The rows of each matrix lie in a flat space through zero, up to rounding. After each matrix: how many dimensions does the smallest such space have?

[[-20.2 -27.7  32.0 -51.4 -10.6 -33.9   8.4  17.6 -13.2]
 [-27.7 -44.3  11.4 -22.4 -25.6 -20.9   3.3   5.5 -44.1]
 [ 32.0  11.4  69.3 -78.9 -41.1 -23.8  26.1  18.8  19.5]
 [-51.4 -22.4 -78.9  82.2  58.6  16.1 -32.1 -15.9 -23.6]
 [-10.6 -25.6 -41.1  58.6 -24.8  27.6 -10.2 -23.8 -52.8]
 [-33.9 -20.9 -23.8  16.1  27.6  -8.0 -12.2   1.1 -13.3]
 [  8.4   3.3  26.1 -32.1 -10.2 -12.2   9.0   9.0   9.4]
 [ 17.6   5.5  18.8 -15.9 -23.8   1.1   9.0   0.5   0.6]
 [-13.2 -44.1  19.5 -23.6 -52.8 -13.3   9.4   0.6 -54.5]]

3

[[  1.5   9.0   6.5 -12.3  15.4  24.7  -0.5  -1.7  21.7]
 [  9.0 -11.0  -3.0 -23.7  25.7  32.5   2.3 -20.2  -2.9]
 [  6.5  -3.0  -4.1  -1.7   4.0  12.6  -4.4  -8.1  -5.1]
 [-12.3 -23.7  -1.7 -12.3   9.3 -28.7  18.1  -1.0 -20.0]
 [ 15.4  25.7   4.0   9.3 -37.5   6.1  -4.9  -0.6   5.1]
 [ 24.7  32.5  12.6 -28.7   6.1  70.2  -3.4 -18.4  38.2]
 [ -0.5   2.3  -4.4  18.1  -4.9  -3.4 -12.0   6.1  -0.9]
 [ -1.7 -20.2  -8.1  -1.0  -0.6 -18.4   6.1  -6.6 -27.3]
 [ 21.7  -2.9  -5.1 -20.0   5.1  38.2  -0.9 -27.3 -10.5]]

4

[[  7.4   5.7 -11.7 -24.7 -24.9   8.7  15.4 -14.6  11.8]
 [  5.7  -5.6   0.5  11.7  -5.3   0.8  -0.7   8.8  21.7]
 [-11.7   0.5   3.9  23.1  -7.8 -12.3  -4.8 -11.7 -20.6]
 [-24.7  11.7  23.1   1.6  -6.4  -4.8   5.4  -5.3 -70.3]
 [-24.9  -5.3  -7.8  -6.4  11.2 -13.0  20.9   5.8 -46.3]
 [  8.7   0.8 -12.3  -4.8 -13.0   1.9  -1.5 -18.3  21.6]
 [ 15.4  -0.7  -4.8   5.4  20.9  -1.5  45.7   4.7  -4.9]
 [-14.6   8.8 -11.7  -5.3   5.8 -18.3   4.7  25.0 -21.3]
 [ 11.8  21.7 -20.6 -70.3 -46.3  21.6  -4.9 -21.3  27.7]]

7

[[ 22.4  10.4 -11.4 -10.3 -11.7  37.0   5.2   6.3  25.9]
 [ 10.4  -8.7  -0.1   0.0  -9.8  20.9   5.5   0.2  18.1]
 [-11.4  -0.1   8.3 -27.8  -3.8 -22.4 -15.0 -10.7   5.0]
 [-10.3   0.0 -27.8  28.5  15.4 -22.6  -6.5  -7.8   0.5]
 [-11.7  -9.8  -3.8  15.4  11.4 -15.2   7.1  -3.9 -24.2]
 [ 37.0  20.9 -22.4 -22.6 -15.2  64.8  17.3  12.0  25.2]
 [  5.2   5.5 -15.0  -6.5   7.1  17.3  21.8   3.3 -29.8]
 [  6.3   0.2 -10.7  -7.8  -3.9  12.0   3.3  -2.8   9.7]
 [ 25.9  18.1   5.0   0.5 -24.2  25.2 -29.8   9.7  81.9]]

5

[[  2.9  -3.2  10.4   1.5  14.3   1.8  -0.6  -1.7  14.4]
 [ -3.2  12.6   9.3   8.3 -27.0 -12.9  -9.3  13.7  -6.9]
 [ 10.4   9.3  84.7  27.8  25.9 -18.4 -24.8  20.6  71.7]
 [  1.5   8.3  27.8  11.5  -4.9 -11.0 -11.1  11.9  16.9]
 [ 14.3 -27.0  25.9  -4.9  84.9  22.4   9.4 -23.1  60.2]
 [  1.8 -12.9 -18.4 -11.0  22.4  14.2  11.6 -15.2  -1.7]
 [ -0.6  -9.3 -24.8 -11.1   9.4  11.6  11.0 -12.5 -12.6]
 [ -1.7  13.7  20.6  11.9 -23.1 -15.2 -12.5  16.3   2.8]
 [ 14.4  -6.9  71.7  16.9  60.2  -1.7 -12.6   2.8  79.7]]

2

[[  1.4 -16.0  44.1 -31.6  -3.5 -20.6  -0.9  28.0  28.6]
 [-16.0  -2.2  28.1 -24.3  12.5  35.6 -37.6  -2.2 -11.6]
 [ 44.1  28.1  71.1 -10.0  48.7 -17.0 -55.8  77.4  -1.4]
 [-31.6 -24.3 -10.0  -0.8 -29.0 -30.7  38.0 -19.4  29.2]
 [ -3.5  12.5  48.7 -29.0   8.4 -30.4  -2.8  40.2  -2.9]
 [-20.6  35.6 -17.0 -30.7 -30.4  37.6  -1.8 -31.9 -40.3]
 [ -0.9 -37.6 -55.8  38.0  -2.8  -1.8   5.9   3.9  32.7]
 [ 28.0  -2.2  77.4 -19.4  40.2 -31.9   3.9  37.8  -5.7]
 [ 28.6 -11.6  -1.4  29.2  -2.9 -40.3  32.7  -5.7  33.3]]

7

[[-29.2 -19.1 -33.2   7.1  18.3 -22.5  65.6   4.5 -27.2]
 [-19.1  79.8   2.3  20.2   4.7  40.1  -2.7   3.4 -45.3]
 [-33.2   2.3 -25.3  -3.9  24.1 -17.7  41.6  -5.3 -67.9]
 [  7.1  20.2  -3.9 -43.3  -4.9  -3.5   6.3   4.9  12.0]
 [ 18.3   4.7  24.1  -4.9  -0.4  -2.3   2.8   6.7   6.0]
 [-22.5  40.1 -17.7  -3.5  -2.3 -12.6   0.6 -21.7   3.6]
 [ 65.6  -2.7  41.6   6.3   2.8   0.6  14.1   1.1  -1.7]
 [  4.5   3.4  -5.3   4.9   6.7 -21.7   1.1 -28.7 -20.5]
 [-27.2 -45.3 -67.9  12.0   6.0   3.6  -1.7 -20.5 -28.2]]

7

[[ -9.0  15.0 -25.3 -21.6  16.0  -7.9  -7.3  -6.3 -16.0]
 [ 15.0 -26.5  -2.9 -17.1   6.9 -11.9  -6.8  -9.2  -8.3]
 [-25.3  -2.9 -32.6 -35.2 -31.4  25.3   3.2   7.3   4.4]
 [-21.6 -17.1 -35.2 -48.8 -34.4  15.5  -7.8  11.5   2.4]
 [ 16.0   6.9 -31.4 -34.4 -15.3 -25.1  -5.6  -6.6  35.1]
 [ -7.9 -11.9  25.3  15.5 -25.1 -41.7   8.6   9.0 -55.5]
 [ -7.3  -6.8   3.2  -7.8  -5.6   8.6 -21.5  16.4  -2.4]
 [ -6.3  -9.2   7.3  11.5  -6.6   9.0  16.4   3.6   7.6]
 [-16.0  -8.3   4.4   2.4  35.1 -55.5  -2.4   7.6 -57.9]]

7

[[ 11.4  -7.6   2.4   3.5   4.0   6.2  18.1  10.7   4.2]
 [ -7.6  24.1 -12.6  30.3   9.5   8.3 -20.7  23.5 -12.5]
 [  2.4 -12.6  20.4 -15.2  11.5  -3.4  29.7  -3.3  -8.2]
 [  3.5  30.3 -15.2  65.7  18.0  25.8 -48.9  37.9   7.9]
 [  4.0   9.5  11.5  18.0  11.3 -10.6 -19.4   4.9   1.9]
 [  6.2   8.3  -3.4  25.8 -10.6  -4.3 -72.4 -18.6  39.4]
 [ 18.1 -20.7  29.7 -48.9 -19.4 -72.4  21.0 -37.5   7.0]
 [ 10.7  23.5  -3.3  37.9   4.9 -18.6 -37.5  19.3   6.0]
 [  4.2 -12.5  -8.2   7.9   1.9  39.4   7.0   6.0  15.8]]

5
